The groups are shells around one centre, one inside the other: the same stretched ball of 6 dimensions in 7 sizes.
(in the rows, 128 means zero)
Known rows, each followed by its group:
[134  68 141  76 132 143 141 168 130 138 143 124  55] : N
[ 98 132  84 152 150 156 100  98 133 101 101 159 135] : N
[124 147 122 181 160 180 125  92 134 107 140 112 180] : M
[130 102 154 127 145 162 144 150 129 124 137  91 110] : W
[124 170 107 208 161 187 113  60 137 105 144 130 223] : V
[ 90  90 171 107 120 129 138 170 118 132  98 128  80] : U
[ 94 109 138 135 133 145 132 136 124 121 104 135 120] : M
[ 95 146  90 173 144 159 100  77 132 108 108 173 175] : M
[159  93 154 119 148 174 146 154 134 134 163  75 112] : T
[111 109 101 135 161 164 139 128 132 101 118 112 106] : V
[ 77  94 118 103 128 124 120 142 123 117  88 172  70] : N
[110 162 143 188 158 172 112  95 129 101 126 111 176] : W
[ 61 132  57 160 149 146 113  83 129  92  74 191 141] : U
[142 101 167 114 129 153 129 141 130 143 159 123 113] : T
[ 94  84  80  98 145 140 130 136 130 109 101 160  64] : W
[117 111 167 126 133 149 115 157 125 125 114 105 103] : W
[129  90 123 110 159 162 155 146 132 112 144 100  80] : H
[ 97 151  92 175 161 165 109  79 133  93 115 152 160] : M
[ 73 141  97 162 156 149 125  85 127  92 104 170 139] : V
[104 130 122 153 133 154  90 124 129 118  90 136 143] : U
[103 149  88 177 143 163  99  70 134 112 117 175 188] : V
[ 99 143  72 172 161 168 120  69 135  97 123 164 168] : W
[109 121  68 153 161 171 128  96 137 100 117 140 143] : T
[ 69  91 118 102 120 119 115 148 121 121  72 178  72] : H
[ 95  89 128 104 131 133 146 134 125 127 124 166  87] : H
[106 126  54 156 161 168 126  77 138 100 124 165 151] : T
[117 101 143 121 152 156 154 141 128 115 140 108  95] : N
[135 166 120 196 160 185 115  60 138 111 166 134 213] : H
[ 94  63 111  76 125 127 135 168 125 128  93 155  45] : N
[101  79 129  85 135 130 147 147 125 124 129 158  54] : V
[120  64 115  69 139 137 143 160 130 126 134 143  35] : V
[ 84 161  79 184 157 161  91  72 132  88  93 166 169] : U
[104 140  81 161 155 163 104  82 135 100 118 162 151] : N
[110  68 154  86 134 140 142 197 123 125  97  89  43] : T
[ 96 117  95 145 130 150 101 116 130 120  87 161 142] : T
[132 138 118 165 155 177 110 107 135 111 132 109 160] : W
[118 124 122 142 144 159 106 122 132 115 118 129 127] : M
[106  97 115 116 123 141 118 128 129 134 114 168 114] : U
[140 110 120 131 171 176 153 124 136 105 163  93 106] : T
[ 91 180 117 210 145 166  88  62 130 104 106 161 218] : H
[121  90 150 107 134 149 124 171 127 127 111 100  80] : M
[ 86  83  93  97 141 133 148 129 127 114 113 174  68] : V
[118  81 111  94 147 146 157 131 131 122 151 150  73] : H
[ 65 125 120 143 125 130 105 118 121 114  73 179 124] : W
[ 74 108 103 125 122 128 114 113 125 123  89 198 116] : U
[114 183 125 216 156 180 110  49 133 106 147 145 233] : H
[106  77 120  92 126 136 128 157 127 131 107 147  71] : M
[111  62 152  73 130 132 153 183 124 132 122 121  37] : N
[ 76 177 102 215 145 164  98  57 128 101  92 170 224] : U

New rows, each followed by its group:
[139  98 167 122 146 163 156 153 129 129 155  84 108] : U
[ 64 119 122 139 127 128 125 110 121 117  91 189 124] : U
[119  72 120  82 143 143 152 153 130 123 139 135  53] : M
[ 79 146  91 175 148 154 122  69 129 103 111 183 173] : N
[126 113 183 134 124 152 118 152 125 139 127 107 129] : U
[ 80  98 135 118 126 131 127 150 121 121  83 148  92] : M
[ 75 131  70 159 139 148 104  87 130 105  82 188 153] : H
[111 125 139 152 157 164 144 123 128 106 130 103 130] : V
[102 153  99 182 166 172 125  75 133  93 130 140 172] : W
[123 165 143 194 152 176 115  76 132 113 150 128 203] : M
[ 68  84 128  98 112 116 110 167 119 127  56 166  67] : T
[102 125 110 145 135 149 108 102 130 120 116 168 142] : M
[135 112 179 139 135 161 144 139 127 137 154  99 140] : T
[101 113 117 139 141 152 138 113 128 118 124 150 132] : M
[133 117 167 134 149 161 144 130 129 123 163 106 120] : W
[ 89 115  96 141 156 154 138 116 129  98 103 137 114] : V
[107 112  69 130 162 158 140  87 136 102 142 169 115] : U
[109 127 171 145 127 147 110 135 124 129 115 126 136] : N
[109  87 174 102 125 137 130 182 121 132 104 104  71] : N
[126 153 137 177 157 173 131  75 133 113 169 137 183] : N
[108  82 158 100 132 140 138 178 123 127 105 104  68] : W
[ 93 127 161 150 123 141 123 118 122 131 115 155 150] : U
[ 95 119  86 143 137 151  97 116 131 113  84 158 132] : V
[125  75 146  81 132 138 149 152 128 137 154 143  61] : U
[ 98 149  57 179 162 171 111  61 137  93 115 170 177] : V
[105  94 150 105 134 140 111 177 124 118  88 105  63] : T
[165 140 155 167 157 188 134  96 138 127 195  97 181] : T
[112 116 135 127 152 151 146 109 129 113 156 147 107] : T
[ 93  87  96  94 144 134 136 132 128 110 115 168  58] : V
[ 59 160 138 185 130 139  97  93 120 107  75 173 175] : U
[ 84 159 115 188 149 158 118  72 128 102 114 164 184] : M
[104 131 171 154 140 151 139 120 123 121 135 125 143] : V
[142 127 177 147 141 166 130 126 130 132 163 102 147] : N
[ 93  86 124  96 138 134 125 165 125 113  90 132  51] : W
[ 98 104  88 113 147 143 118 118 131 107 112 167  85] : V
[112  97 117 108 142 144 144 117 130 123 149 165  94] : H
[127 115 141 138 149 166 120 146 131 114 119  88 116] : W
[141 151 156 178 155 179 130  89 133 120 174 111 187] : N
[132 107 101 128 147 165 118 123 136 120 132 129 120] : N
[ 76 155  93 181 155 156 116  70 129  92 104 171 169] : W
[111 116  59 134 160 161 117  92 138 100 124 164 117] : T
[114 125 164 142 145 154 136 127 126 118 140 117 123] : M
[108 120 152 133 154 152 142 129 126 107 138 117 100] : T
[119 138 128 163 136 162 113  90 132 127 141 154 176] : H
[ 95 186 129 223 157 175 109  60 129  97 120 136 227] : V
[122  99 130 119 156 160 150 142 130 112 137 103  91] : W
